The rows of a group lie close to one hidden flat surface of 12 dimensions, which passes through zero. Surfaces can cross.
In the rows, 128 means zero.
Known rows, each followed by its group:
[122 163 168 152 125 136 147 142 146 150 169 163 129 124 123  97]	tez
[133  53 116  89 105 106 145 118 162 114 112 108 177 135 151 114]	Zaz
[141  83  89 107 111 142 101 151 133 120 157 139 124 179 119 127]	toz
[126 157  93 181 143 108 168 129 137 159 158 138 150 119 122  96]	Zaz
[116  77 107 198 126 123 116 161 116 168 163 175 138 191 127 136]	bepo
[140 158 143 146 153 164  89 110 126 156 143  74 137 116 149 129]	tez
[ 93 170 119 108 150 131 103 205 147 142 108 131 132 165  73  80]	bepo
[113 133 129  76  97 149 121 161 155  98 134 107 117 157 128  79]	toz
[167 112 164 147 142 167  92 168  89 108  76 113 162 103  96 118]	bepo
[ 69 156 105 132 160  85 131 153 126 136  68 136 170 157 129 149]	Zaz
[ 86 128 124 131 146 151  87 113 111 140 153 171  94 178 180 144]	tez
[169 127 104 118 109 116 145 149 132 159 157  92 129  73 131 148]	Vit
[142 131 119 152 139 175 116 139  95 138 144  84 106 125  84  78]	Vit
[118 159 160  71 119 143 114 108 142 168  79 159  89  91 110 109]	Vit
[178  90 131 148 101 100 145 107  97  79 169  96 121 150 115 128]	toz
[128 122  80 120 120  96 177 119 111  60  76 100 161 102 137 162]	Vit
[134  98 142 109 133 123 103  51 131 136 147 120  91 147 124 176]	bepo
[126 181 141 123 148 123 133  50 120 148 145 128 118 111 162 125]	Zaz
[129  92  85 141 141 147 173 153 118 120 124 122  99  52 106 113]	tez
[114 184 108  91 164 104 102 141 145 118 100 110 130 165  77  98]	Zaz
[110 135 196 168 107 116 188 119 121 138 152 109 170 111 142  89]	Zaz
[145 129  94 137 144 120  93 118 122 174 146  53 148 153 132 115]	toz
[191 131 143 113  80 111 119 124 162  76 177 106 123 133 175 118]	tez
[146 135  87 149 127  99 189 129 115 136 165 129 131  83 125 137]	tez
[138 117 147 119 146  93 117 157 131 148  66 191 111  74 104 174]	bepo
[124 117 158 118 104 167 136 109 136 130 183  91 123 159  98  99]	bepo
[140 102 107 106 113 122 173 105 101 109 140 146 163 151  67 121]	bepo
[ 84 177 187 126 149 125 128 107  93  96  82 105 142 167  85 114]	toz
[145 133 127 204 132 135 103 138 140 157 178 120 110 134 184 103]	Zaz
[152 100 133  52 106  90  86 130 122 144 100  75  93 108 152 174]	toz
[128 153  99 128 124 135 109 158 130 130 164  65 113 134 175 114]	tez
[ 87 121 114  96 140 160 131 128 173 183 129 130 123 124  85 140]	bepo
[155  64 108  94  89 148 187  76 123 133 148 100 165 109  87 124]	toz
[111  96 129 131  99 162 101 148 142 178 139 151 192 185 146 178]	tez
[ 95 104 148 123 125  98 123 133 145  75 123 170 152 187 162 168]	Vit
[ 83 169 100 147 152 158 135 139 169 121 130 102 173 125 201 113]	Vit
[150 193 130  57 145 105 149  80 116 125  95 169 140  77 130 102]	bepo
[ 90 119 137  96 126 188 100 129  81 146 111  94 148 139 135 198]	Zaz
[106 127 122 179 132 148 152 137 100  69  96 115 154 110 169 172]	toz
[105 149 131 102 177 189  74 166 124 151 138 132  78 108 125 121]	Vit
[106 101 176 179 118 171 120 142 156 111 123  83 112 121 135 129]	bepo
[142 167  76 149 152  83 130 104 109 111  93 104 109  92 169 135]	Vit
[188  67 144 143 104 103 108  99 120 134 134 172  80 141  96 116]	Vit
[151  97 121 170 108 110 170 156 127  42  89 100 155 121 100 102]	tez
[130 113 119 108 142 126 160  75 146 113  58 181 142  70 123 139]	bepo
[131 154 135  68 113  70 135 122 108  85 130 162  83 157  98 140]	Zaz
[174 116 106 133  98 116 113  95 146 126 111 114  97 109 163  94]	Vit
[134 127  79 146 124 164 145  99 101 130 170  51 192 157 138 140]	tez
[148 164  96 145 144 126 156 114 150 148 132  95 145  62 145 109]	toz
[140 114 157 112 128 164 107 181 125 121  98  90 132 100  84 134]	bepo
[135 147 152 113 105 100 139 123 155  75 130 131  91 128 156  73]	toz
[ 92 127 143 147 145 147 161 139 118 156 141 174 112 121  82  94]	tez
[144 126  99  87  89 147 184 141 159  59 119  96 136  70 148 102]	toz
[150  82 174 164 113 151 143 134 161 118 117 160 115  88 117 100]	bepo
[ 92 181 123  97 139 105 103 148 129 102 118 152 110 184 138 111]	toz
[ 87 166 126  77 140 149  86 179 129 131  73 144  98 123 119 163]	Zaz
[163 105 157  86 118 123 126  69 144 175 185 133 152 126 124 172]	Vit
[118 148 142 133 118 168 126 131 164  89 109  60 164 121 163  88]	Vit
[156  69 119 141 152 154  98  75 131 130  59 129 155  99 119 170]	tez
[ 87 163 183 124 137 167 123 155 106 130 103 106 135 130  93 128]	Zaz
[154  66  92 127 117 110 111 152 140 101 124 154 121 169  97 125]	Zaz
[101 111 193 114 100 137 166 161 125 161 126 120 158  88 127 142]	Zaz
[119 146 139 126 155 113 151 144 101  52  88 103 141 105  95 147]	Vit
[100  99 149 129 121 144 128 167 134 114 141 125 174 163 129 171]	Vit
[146 141 100 131  95 132 190 133 140  51 151 112 130  84 163 112]	toz
[169  91 121 122 112 106 133 132 125  98 142 197  85  89 156 193]	toz
[ 94 123 105 145 114  91 174 143 108 129 117 150 143 124 145 179]	bepo
[141 199 107 161 114  44 172 133 157 100 139 132 151 126 172 101]	tez
[162 166 191 163  93 108 120 148 158  94 161 109 158 172 127  85]	tez
[ 79 154 135 110 111 197 145 124 158 125 145 115 147 152 148  62]	Zaz

New rows. What belongs after each?
[157 100 153 176 100 111 157 162 160 128  97 157 186 111 100 143]	tez
[154 120 200 108 134  93  97 142 145 163 131 113 116 104 119 122]	Zaz
[122  77  94 115 108 165 129 138 127 145 114  93 156 109 151 162]	toz
[107  92 157 117 108 121 118 189 141 129  69 134 125 122 106 128]	toz
[151  88 123 181 144  72  93 128 122 158 120 128 109 178  86  93]	tez
[150  64 114  88 121  89  78 128 134 153  76  93 123 152 106 133]	toz
[118 128 118  84 104 160 150  84 126 163 180 164 118 133 139 131]	Zaz
[105 172 155 189 147 107 127 134 109 117  94  80 127  86 195 153]	toz
[ 98 135 123 132 141 125 131  65 135 153 134 126 121 131 158 171]	bepo
[116 149  60 134 140  66 141 129 117 133 151 101  89 150 146  78]	tez
[105 184 140 138 163 106  96 135  65 167 127 119  97 153 106 147]	Vit
[159  51 132 147  92 139 113 121 155 120 127 118  97  91 207 138]	toz
[140 130 124 112 120  79 133 104 129 119 161 185  83 145 144 125]	tez
[135 155  97 147 124 135 174  93 125 107 186  91 146 142 132  68]	tez
[110  99  76 156 132 186 143 138  92 115 180 116 132 122 174 161]	tez
[140 136 119 143 129 123 171 179 122 109 141 167 143 109  67 132]	toz
[102 112 187 193 121 166 152 145 145 166 123 131 146 108 109  86]	toz
[124 105  80  73 142 202 118 118 130 163 135 162 161 123  94 170]	toz
[153 128 169  74 130  89 108 101 130 126 121 176  63 111 107 134]	tez
[111  88 137 102  69 196 148 146 115 111 159 120 155 145 160 119]	bepo
[149 140 112 190 136 117 156 114 177  90 106 114 134  90 161  50]	toz
[158 103 145  87 128 105  79 105 137 153 110 105  96 121 130 134]	toz
[138 178  78 116 174  48 133  79 127 137 117 115 147 139 127 131]	Zaz
[122 122 145 156 108 106 120 187 121 140 155 154  98 128 157 160]	toz
[103 139 123 113 124  87  91 142 148 159 103 119  99 131 203 137]	toz
[117 159 176 101 119 180 152 126 123  83 143 144 121 117  99 118]	toz
[136 101 154  76 118 119  79 125 125 160  97  97  98 111 145 167]	toz
[121 125 103 111 146 113  92 117 146 102  32 114 128 101 173 156]	tez
[ 72 157 140 102 112 143 197 116 101  96  85 159 149 111 106 145]	Zaz
[146  84 128 219 153 108 130 124 134 111 101 155 151 147  96 103]	Zaz
[133 150 102 182 147  83 141 155 124 115 117 116 141 129 121 121]	Zaz
[148 152 123 172 115 115 139 182  85  99 162  63 126 132 111 135]	Zaz
[126 109 147 188 149 105 132 146 118 122 119  83 186 172  84  99]	Zaz
[131 121 147 177 145 162 130 120 156 137 137 177 112  95 146  99]	tez
[127 125 179 141 128 137 137 173 150 134 115 164 112 100  82  97]	Vit
[149 134  94 146 177 116  86  80 102 166 112 164 144 144 149 147]	bepo
[149 127  93  63 115 167 112 111 142 116 178 112 121 147 138 117]	toz
[ 98 104 114  95 107 134 134 126 171 152 132 174 102 121 167 151]	bepo
[137 157 178 152 106 104 103 175 144 138  82 117  91 101 131  97]	Vit
[140  94 110  94 130 165  54  82 127 157 135  83 130 187 143 132]	tez
[126  91 176 108  87  98 162  52  91 133 136 103 115 120 159 165]	toz
[135  72  89 191 117  90 136 120 121 146 128 117 140 136 176 148]	toz
[162  84 109 107  96 172 151 139 155 136 182 132 133 106 108 105]	toz
[151 116 128 163 146 112 114 132 103 151  85 118 129  85 117 177]	Vit
[144  93  77 143 132 147 137 187 156 158 142 206 135 104 107 150]	toz
[158  88 131 173  91 141 144 134 164 125 151 163 178 144 140 129]	tez
[151  79 133 112 149 100 123  90 101 114  94 165  85 104  86 155]	tez
[ 90 172 160 124 115 128 173 131 114 130 135 153 150 138 117 100]	bepo
[120 174 129 190 173 107 138 149 127 171 126  98 117  94 103  79]	tez
[191 145 174 151 122  96 107 118  74  90 147 132 117 134 153 102]	bepo
[114 148 112  76 111 105 139 115 150  97 105 129 123 145 141  98]	tez
[121  98 174 194 119 145 130 129 148 137 113 108 131 115 145  84]	toz
[161 111 121  80 130  95 106 119 136 114 117 166  96 135 101 128]	bepo
[125 124  77 150 132  87 164 163 143 115  97 127 161 105 135 134]	Zaz
[102 167 100  88 124 167 169  93 101 135 173 109 166 121 152 160]	tez
[141 115  54 100 143 185 118 121 116 114  86 127 131 101  86 176]	Zaz
[150 144 188 106 101  64 126 135 146 104 112 116  69  90 153 107]	toz
[ 90 132 124 117 140 114 117 107 118 138 117 173 137 201 107 122]	toz
[151 113 116 154 130 105 109 112 117 117 152  75 107 133 147 166]	bepo
[103 153 197 159 147  99 125 102 108 118  80 137 115 121 126 135]	toz
[ 71 118 119  76  78  76 163 124 117  98  86 119 124 143 196 162]	toz
